All groups share one centre, and each spreads out both ways along 9 directions, with some noise.
Some rows, each with its group after it:
[  9.4   2.3 -10.0 -12.0  -4.9  13.9   0.4  10.1   9.3 -31.6 -15.3 -14.1
  13.8 -15.8] => (2)
[-22.4 -13.0 -14.1  -6.6   6.6 -47.4   2.6 -13.0 -15.2   5.7 -10.8  15.6
  -5.4  20.1] => (1)
[  5.2  -9.2  38.2 -14.7   0.7 -33.8 -13.0 -20.4  26.6  -4.6  -5.2 -16.3
 -16.1 -25.2] => (1)
[ -3.9   7.6   1.5  -8.8  -2.2  16.6  -9.6   0.5   9.9 -23.7 -14.4   9.3
  13.4  -5.9] => (0)
[-14.4   2.3   3.8 -14.5  13.6 -20.0  29.4 -22.3   9.0   7.7 -21.8 -10.5
  -9.2   5.0] => (4)
[ 10.0   4.7   0.9   5.5  -0.2 -28.3  16.9  -0.6   1.8   9.7  21.1 -17.9
   0.5  -8.9] => (4)
[  0.5  -1.3  16.9  -2.6  11.1  -1.6 -10.7  -6.2  11.0   4.5  -5.3  -4.8
  -1.1 -13.5] => (1)
[-26.6 -21.8  -0.1 -23.3  16.2  17.7 -13.2 -10.0   4.8  -1.9 -14.5   9.3
   4.9   9.5] => (4)
[-13.4   8.3 -13.3 -10.9  -8.7 -12.5  17.4 -23.5  25.8   2.7 -23.0  26.1
 -19.3  12.4] => (4)
[  7.8  13.9 -16.8 -24.7   3.5  63.8  20.7  -3.3  -8.4  10.3  -4.0 -21.9
  12.9  28.8] => (1)
[ 13.2 -38.5 -18.0   5.7   2.5  18.5 -22.7 -16.5  -7.6 -16.9   1.2  -4.0
  -3.7  -4.1] => (2)
[  8.5  11.6   3.5   0.7  -1.7  -5.6  16.9 -16.8   7.6  -9.4 -24.9   7.1
  -2.0   5.8] => (4)
[ -4.5   1.9  -6.2  -6.5  -0.1  35.2 -11.1   3.4   5.0  -8.2 -14.0  -3.2
  -7.8  13.0] => (2)
[ -4.4  -3.8 -13.2   3.2   6.3 -11.2  -4.4  -8.3  -1.3 -10.6   1.1  -6.9
   2.4   4.6] => (2)
[ -4.1  67.7  11.9  -9.9   1.3  14.2 -17.5 -21.7  15.0 -37.1 -38.8  11.6
  53.1 -18.2] => (0)
[  2.3   0.4   0.2  -4.7  14.5   6.8  -5.6  -2.0  -2.9 -16.9  11.7 -28.4
  28.3 -13.0] => (0)
[ 13.4   5.8  10.4  17.5  17.6  13.8  -2.8   1.8 -27.0  -9.8  -1.1 -41.4
  -3.2  12.3] => (3)
[  7.2  22.8 -35.7  29.6  -2.2 -18.8  -9.9 -38.7   1.8 -25.2 -15.8  14.5
   8.6  17.7] => (0)
[ -7.8 -15.0  11.2 -14.7  29.5   4.3 -18.3 -21.2  -4.8  34.8  17.0 -28.6
  -0.4   2.4] => (3)
[  1.9   3.3  21.3   0.3   7.4   5.2  -9.6  -9.3   5.3  -0.6  -4.8 -16.2
 -15.6  -1.4] => (1)
[-52.9   8.0 -22.8  -4.7  13.3   8.8  -9.0  -4.6  -5.5 -10.3  21.3 -19.8
   4.2  14.0] => (0)
[  8.0 -26.1  27.5  -9.7   7.7  -5.3   6.5  -8.4  -7.4  -3.6  20.0   8.0
  24.9   1.9] => (1)
[-12.0 -22.2  31.7  -9.2   9.2  -7.0   0.6 -13.3  14.4  17.8  25.7  -2.3
 -11.4  -8.9] => (1)
[ -8.9   6.3  -8.7 -15.8  -1.0  33.1   1.6 -10.4   9.7  15.4  -9.6  -1.7
 -13.7  21.3] => (1)
[-28.1   4.6   8.5 -12.8   1.3  25.9   4.3  21.4   5.4  -4.2  -4.1  -5.7
 -16.2  14.1] => (2)
[ -5.2   5.9  10.7   5.3  13.3   4.6 -13.5  -4.4  -6.5  -4.0 -15.7 -15.0
 -12.7   3.5] => (0)
[-21.9  -3.2 -16.0 -16.9 -25.7  20.9   6.4  10.3   6.2  -8.4  20.0  12.6
  -8.6   9.4] => (3)
[  7.0 -17.6   2.5 -10.1  25.0  32.1 -21.3 -12.2  -3.2  13.3   2.7 -13.9
  15.8   3.0] => (3)
[ 12.5  12.4  -2.2   7.1  -8.1  33.0  20.2  20.0 -31.4   8.1 -10.6  -3.9
   9.9  -6.1] => (3)
[-28.2  -1.5  32.2 -15.7  29.3  -8.2 -18.7  -0.1  -4.6  31.0   5.1 -21.9
  -7.7  -9.4] => (0)
[  9.3  19.6  16.9  -8.1  -5.5 -13.0  21.7  -0.2   4.1  -8.6 -23.0  -4.5
   0.4  -3.9] => (3)
[-16.9  -6.7  -9.6   1.2   8.5  21.7 -31.1  -6.1 -13.4  36.6   0.8  12.7
 -15.3   5.6] => (3)
[  1.9 -17.7  10.6 -28.8  47.9  -5.1  -3.4 -10.7   4.0  33.4  -7.3 -31.3
  24.8 -14.7] => (3)
[-14.0 -23.0   6.9   2.4   7.0  -6.4   1.7  -2.0  -6.0  -4.9  10.5   9.1
  -2.8   6.2] => (2)
[ -6.3  -1.2  -6.2 -18.0  -6.8  15.7  10.5  -1.5  -1.5  -1.7 -11.9  12.8
  -2.7  27.2] => (4)
[  7.8  14.4  -8.0 -12.1   8.8 -21.6  -9.3 -10.8  -2.6  -2.0 -39.1  -7.6
   5.5  -2.9] => (1)
[ 25.5  11.2  21.6   8.4  19.5 -19.0   3.1 -12.3  -8.4   9.6 -21.0 -26.1
   2.0 -10.7] => (0)
[-12.2 -15.0   6.2   5.2   8.8 -15.1  -7.8   8.0   0.8  -5.5   6.5  -1.6
   2.5  -9.8] => (4)
[  6.0 -31.0  13.3  30.2  13.8 -14.6  -6.1   3.1 -23.3 -21.4   4.4  -9.1
  -2.3  -7.9] => (2)
[-20.4 -44.0  -8.7  -6.0  12.4   5.9  34.4  11.4 -11.2 -34.3  52.3 -39.3
  21.0   0.2] => (4)
[ -5.1 -20.4  14.1 -40.5  28.7 -18.5 -39.2 -21.1  53.5  -5.4 -10.8 -13.7
  22.6 -32.8] => (3)
[  2.3   3.7 -49.7  26.7  -9.7 -20.4   8.4  -8.7   4.6 -32.0 -16.7  -5.4
 -20.6  18.0] => (0)
[ -1.2   9.0  27.7 -40.0   7.8  16.2   4.1  -7.3  14.8  32.9 -16.0   9.1
  10.2  -4.8] => (2)
[ -7.9  -2.2  10.4 -10.4   9.5  11.6  -5.7   0.5  -0.5 -18.4 -41.8   7.4
   3.3   7.7] => (4)
[ -2.0 -19.1  15.3 -21.6 -14.1  10.5  18.6 -20.6  -1.6  10.3  18.6  35.2
  12.6  28.0] => (3)
[-16.2 -22.9 -22.6   5.5   1.5 -21.5   0.3  -0.5   4.0 -12.8   3.7  -4.2
 -12.8   2.4] => (2)
[  4.9   4.7   4.3  -2.3   4.4   4.0  -5.6  14.0 -12.5  -0.9   3.6 -11.5
   1.4   9.9] => (4)
[  1.5   4.0  13.7  16.3  19.1  -7.3 -24.8  -0.4 -12.7  11.4 -14.3 -13.6
 -12.3   1.5] => (4)
[  2.3  -2.9  14.1   0.2   9.6   2.9 -12.5  -3.9  -6.7  15.3   6.9  -5.6
  -1.1  -6.7] => (3)
[ -5.4  -5.7  -8.3  29.0  -8.4 -37.0 -11.8   0.8   6.7  10.0  31.3  15.6
 -22.1  -3.6] => (4)
[ -1.9 -13.3   5.2  22.1  17.9  19.6 -31.2  -1.2 -15.8  -1.0  -4.3 -15.0
 -19.3  11.1] => (2)
[ 16.7  -3.8  18.9  -6.8   9.0  -3.4  -2.0 -13.3  -8.0  -7.2  -7.0  -7.7
   8.0   2.4] => (1)
[ -5.3   3.0  -3.6   2.8   9.1  36.5 -19.0  -0.2  -2.7 -11.7  -9.0 -14.8
  -8.6  13.8] => (0)
[-12.6 -16.8  -3.0   1.2  11.4  -2.6 -27.0 -23.5  -3.5  11.3 -12.2  28.0
 -17.3  22.9] => (1)
[ -1.2   2.0   6.5  10.9 -11.1  32.1   3.3   1.7  15.1 -30.2  -7.3   3.2
 -27.6  16.3] => (1)
[-13.1   9.6  -1.7  -7.1 -18.7   7.8   1.8  17.9 -14.2  28.1  25.7  -1.8
  -7.8 -23.9] => (3)
[-24.9  34.5  15.6   1.6  10.4  15.5  -6.8  35.6   6.1  -6.4 -18.9 -37.5
 -30.5  -2.7] => (2)
[ -8.3 -16.6  29.2  -1.0  13.0 -11.1   8.3   3.4 -10.0   7.9  14.4   2.0
   9.7  -4.5] => (2)
[ 18.4  14.9   4.5  -9.1   8.5  -6.3  18.4 -29.4  -4.1   8.2 -12.7  -2.5
  20.7  12.8] => (0)
[ -5.6   1.6   2.9   2.2   9.9  11.7  -8.0  -3.6  -6.4 -15.1   7.9  -9.0
  17.5   1.1] => (0)

New rows. What belongs after each?
[-27.1   5.4  -0.8  -7.5  19.3 -43.8  13.9 -39.5  22.0  29.8 -27.9  -2.9
 -29.4   0.0] => (4)
[-18.6   9.7   5.1   1.4   6.0  -4.1  -3.0  -5.8  -1.5 -10.8  -8.5   0.0
   6.0  -1.7] => (0)
[-16.6 -16.7   5.2 -34.0   9.1   4.1   4.2   9.3  11.7 -16.3  -9.8  -8.2
  19.9 -21.4] => (4)
[ 25.2  10.5  10.6  -5.4  -4.1   6.9 -12.0  -3.2  -0.3  13.8  -7.4   7.4
   8.2   2.9] => (4)
[  6.7  -5.1   2.6  11.3  14.7  14.6  30.3   7.9 -37.5  10.4  -9.2  -1.7
   8.3  21.9] => (3)
[ 13.8  14.4  33.1 -39.3  -4.9 -16.5   1.7 -21.7  20.4  17.8  11.8 -22.2
  13.5 -25.9] => (3)
[-19.0  -8.6 -18.3  -8.4   6.4  -2.8   8.2 -16.7  -2.6   1.7  20.2   0.6
   7.6  23.4] => (0)
[ 17.3  -6.6  18.2   9.0  -6.9  10.5   1.7   2.4   6.1 -40.3  -5.2  -9.0
   5.0  -7.1] => (1)
[  5.1  -6.1  -1.3  -4.3   0.7  -4.6   6.6   8.4   1.7  -0.6  -9.6 -10.5
 -12.1   2.5] => (0)
[  7.6 -15.8  31.5   6.3  39.4  -7.6 -18.7 -28.0 -16.8  17.3  17.7 -38.0
  -4.9  17.5] => (3)
[-12.3 -33.7   0.2  21.1   2.0  10.3   6.5  15.9 -33.4  -2.8  16.6  35.1
  13.8   2.9] => (3)
[ 10.6   3.8 -28.6  26.4   7.2  -2.6 -42.4 -38.1   9.0 -31.7  -2.1  21.6
  30.8  -9.0] => (0)
[  9.7 -14.5  12.3  -2.9  12.1  -8.0 -15.1  -4.4 -10.8 -11.3  -2.9  -1.5
  24.0  -8.9] => (1)
[ 16.4  -3.3  42.3 -24.8  28.5  21.8  -6.4 -11.6 -19.8   6.0 -39.7   6.2
  28.6   9.1] => (4)
[-18.8  -9.7  -1.5   2.1   8.3  18.1  25.1   4.0 -10.0  10.3  14.5   2.5
  -7.6  22.7] => (1)
[ -6.6  -3.9  -4.1   4.1  11.2  -6.4  -1.2 -20.3  -9.3  -0.5  13.2   5.0
   7.6  27.8] => (2)
[ -6.7  10.9 -17.7  39.5   1.2   4.8   9.7  32.6 -16.1 -36.0 -28.1   1.6
   3.9   3.2] => (1)
[-11.5  -5.1   1.1   2.8   8.6  27.1  12.0  38.5 -34.0 -53.7 -28.6 -22.6
   1.0  31.4] => (4)
[ 29.3 -31.7  44.9  -6.6  17.8 -12.3  -2.0   7.7  -2.4  30.2 -26.9  -1.9
 -22.0 -13.1] => (0)
[ 41.5 -17.6  35.6   1.1  10.4  -1.5  16.6   1.6 -14.8   0.7 -11.4 -10.5
  10.2  -5.3] => (0)
[ -0.1  -0.4  -2.3   0.4   6.2   0.4   9.2 -12.2   2.0  -5.5  -6.9 -14.7
  -4.6   4.0] => (4)
[-50.3   1.2  -5.6  -4.1  14.3   9.2  -7.9   7.8 -10.5  -8.8  24.8 -26.5
  -0.5  13.0] => (0)
[-17.2  22.7  25.2 -14.7   7.1   1.5  13.3   4.3  -5.9  -3.6 -17.4  -4.5
   4.2   5.9] => (0)
[-30.0 -13.5  -9.5  -3.3   5.6  10.4 -16.1  -2.6   5.9  -7.5   6.2  16.2
  -7.4  16.8] => (0)
[-13.7 -17.1  -8.0   4.2  43.3 -16.8  -1.4   3.2  -2.9 -11.5 -16.6 -38.9
  -1.1   6.8] => (3)
[ -9.8 -10.3  10.7 -23.0   6.3   1.0  -3.6   2.8   0.2   3.2 -16.7  23.5
  10.4   6.3] => (4)
[ 19.6 -16.2  -7.1  -0.8  11.1   2.9   0.6  -2.0  -5.5   6.3  -2.7 -31.5
 -16.3   6.8] => (0)
[ -9.3 -10.9   0.4   7.1   3.3 -23.1 -30.4   2.1  14.1 -28.1 -11.1  -7.0
 -11.8 -20.4] => (1)
[ 29.0  19.2  -2.8  -3.5 -11.1   5.4   5.6  -4.2   3.7  20.9  19.9 -11.5
   4.9   3.4] => (4)
[ -7.4 -53.8 -35.2  17.7  -1.8 -32.6  -7.6   2.8  -0.2 -25.0   0.6  -4.7
 -27.8 -24.9] => (2)
[  2.2  -5.6  13.0  -5.6  17.7  10.7 -24.1   8.9 -11.6  -7.8  -9.6 -23.7
  11.7 -11.1] => (4)
[-34.3 -44.1 -11.6  14.3  11.9  23.9 -47.1  19.5  -2.5 -32.2   7.1  18.3
  -4.1  -2.3] => (4)
[-20.2 -17.9  22.0  -4.6  28.2 -15.5   2.8  -5.4 -17.0   6.6 -13.1 -10.9
  -2.2   5.5] => (4)
[-10.4 -19.3  -5.4  -8.4  13.9  12.6 -16.0  -8.4   5.3 -10.1  15.9 -12.9
   0.5  12.6] => (3)
[-13.9 -13.7   0.2 -22.4  10.9 -27.9   8.2 -10.6  35.0 -28.8 -19.7   8.3
   6.8   9.3] => (3)
[-12.7   7.4   3.4  -4.4  38.2 -28.0   3.0 -13.4 -13.1  46.1 -21.9 -34.8
 -20.7   3.6] => (3)
[ 12.7 -35.0  17.0  -1.7  10.9  -1.3   2.4  19.7  -5.4  -5.7   3.7 -17.6
  -2.5 -12.1] => (0)
[ 14.8  17.6  25.2   7.2  -9.8 -11.2   1.4  -4.1  -8.1  -4.7  -5.8   0.4
  -0.9 -12.1] => (3)
[-40.9 -27.9  15.5  26.6   5.4 -15.3  11.4  23.9  12.6  -5.9  36.2  18.0
 -20.0 -12.6] => (1)
[-28.1  17.0  32.6 -25.1   9.6  24.7  -2.9  -3.5  -1.7   4.3  -7.7  18.2
  22.8   6.7] => (0)
[  5.7 -31.2  16.4  13.2   9.8  34.4 -41.5   4.5 -21.9  15.9  31.3  28.5
  27.5 -26.6] => (3)
[ -6.4 -10.4  15.6  24.8   2.8 -18.1  -0.3  -3.4 -20.4  -9.5   3.9  10.7
 -11.2  13.2] => (3)
[ 23.8  -6.1  -6.1 -19.5  24.7  46.6 -11.5   5.4   5.7 -17.4 -29.3 -22.9
  45.4 -19.9] => (3)
[ 43.8 -33.4  19.8 -21.9  -9.0  26.1   5.7 -21.7   3.2   1.4 -20.5  33.9
  27.6 -13.5] => (2)
[-15.5 -30.1   3.0   2.4  39.0 -10.3  -8.4  -4.1  -9.2   7.4  -0.3  -4.3
   7.0   5.7] => (3)
[ 10.0 -22.0   4.4  13.0   4.7  11.0   7.1  -8.3 -17.2   3.5  41.1  -4.2
   7.5  18.1] => (4)
[ 12.7 -23.2  14.1  -1.9   0.0  25.1 -26.1  12.5   7.2 -12.4 -23.1  -8.9
 -11.8 -33.5] => (2)
[-23.6   8.4   3.2   7.7 -24.2 -12.3   4.9  -1.1  -9.7  23.0   3.2  44.8
 -27.7   6.2] => (3)
[ -0.3 -23.0  12.1  -6.2  10.1  38.9  20.9  -3.7 -14.9  14.9  22.2  29.1
  36.1  21.6] => (1)
[  7.9 -14.6 -17.5  -3.8   1.4 -12.4   8.3 -19.6  -5.2  -9.4  -0.8  -6.8
   5.7   6.0] => (2)
[  2.4   4.4 -22.2  14.3   5.6 -15.5  -0.9  -7.8   0.7 -16.8   1.3 -23.6
   3.2  -3.1] => (0)
[-11.6 -11.3   2.0   9.1  11.3  -6.0  -9.8  -3.6 -14.6  23.4   4.4   8.6
 -16.6   6.1] => (3)
[ 18.1 -16.1   1.6   2.1  17.0  -2.9 -29.5 -29.5   1.7   8.1 -11.2   7.4
   4.5  -9.6] => (2)
[ -3.9 -30.4  22.3 -17.6   2.4  10.9  10.1  22.0   0.7   6.3  -1.6  -4.8
 -13.3   3.3] => (0)
[  9.1   3.3  24.4 -11.8   5.0  -6.0  14.6 -10.2  -9.4  12.2  15.4 -23.4
   4.3   3.8] => (3)
[  0.3  22.2   7.5   1.5 -23.7   0.5  -1.9   2.3   3.3  -8.7  -9.7   6.3
 -14.2  -7.1] => (3)
[-17.5  -4.6  11.0   2.5   1.2  -2.7  19.4  19.9  -7.0 -12.1   3.2 -12.0
 -10.3   9.9] => (2)
[ 17.5  -8.1  25.7 -17.3  32.2   9.8 -22.7 -21.9   2.6  23.3  -8.2 -12.1
  20.9 -12.3] => (3)
[-26.8 -24.2  -5.5 -27.6  19.6   8.2   0.4 -23.6  15.1  13.5  13.6 -14.8
  -1.6  -2.1] => (4)
[  6.2 -25.4  23.8   2.8  40.4  12.8 -27.8 -20.6 -24.7  42.6  20.6 -15.5
  11.8   3.7] => (3)
[-12.5   2.7  13.0   2.5  10.6  18.8  -2.8  11.5 -12.5 -22.3   4.3 -12.9
  11.9   4.5] => (0)
[ -6.5   3.4  11.0  28.2  14.5  -7.9  -4.7  -0.1 -15.7 -12.1  -3.0  -1.7
 -13.4  21.9] => (2)
[  2.5  -4.9   5.9  -0.1  17.2  -7.3  10.2   3.3  -6.0  -1.6 -18.5 -12.2
  14.1  -5.9] => (3)
[-13.7   6.7  24.4   7.2  16.4   3.0  -5.5  22.8  -6.7   3.8  -5.0 -28.1
 -14.5  -2.1] => (2)
[-16.6   4.6 -16.6  -6.5   1.5  12.0  -6.8   9.2  -4.4  21.9  -9.7  -4.1
  -7.1  -8.8] => (3)
[  8.0  27.6  -9.8   4.8  13.2  -8.6   5.0  -6.9 -10.0  -1.6 -29.3 -37.0
 -13.8  14.7] => (2)
[ -6.5  -8.0   0.7 -16.0   4.6   0.0   4.0   6.6  -7.8  18.8  25.3 -17.3
   5.1   3.0] => (4)
[ -1.7 -35.8 -12.0  15.6  14.1 -41.1  12.0 -11.8 -18.8 -10.7  24.8 -22.2
   3.9  -5.1] => (2)
[ -8.8  19.1  15.7   8.4   9.3 -23.9  19.1 -14.0 -11.8 -19.8   0.0   4.1
  37.3   0.2] => (0)
[ 15.2  -7.8 -39.8  28.3  12.9   1.1 -32.0 -16.7  -9.5 -20.4 -15.0 -29.6
 -21.4   7.1] => (2)
[ 13.9 -23.5 -47.3  25.0  14.4  -8.7  -0.9 -25.4 -19.1  -4.3  34.1 -33.6
  -6.1  29.6] => (0)
[-20.5 -30.5  11.5 -12.7  -4.7   3.3  -7.5  23.7  10.5 -10.9  -6.9  24.1
 -17.7  -6.8] => (0)
[ -8.1 -23.2   6.0  11.9  11.2  -5.4 -14.2  -6.2   3.8 -29.5  -3.4  13.6
   2.3   6.8] => (3)
[  1.5 -10.2   3.8   4.9   7.5  27.1 -32.2 -10.1   8.2  -3.3  -5.3  -5.8
 -12.7   6.4] => (1)
[  3.7  27.7  35.4 -33.7   1.9   0.7   2.9 -24.5  15.8  11.9 -28.0  36.2
  43.7 -12.5] => (0)
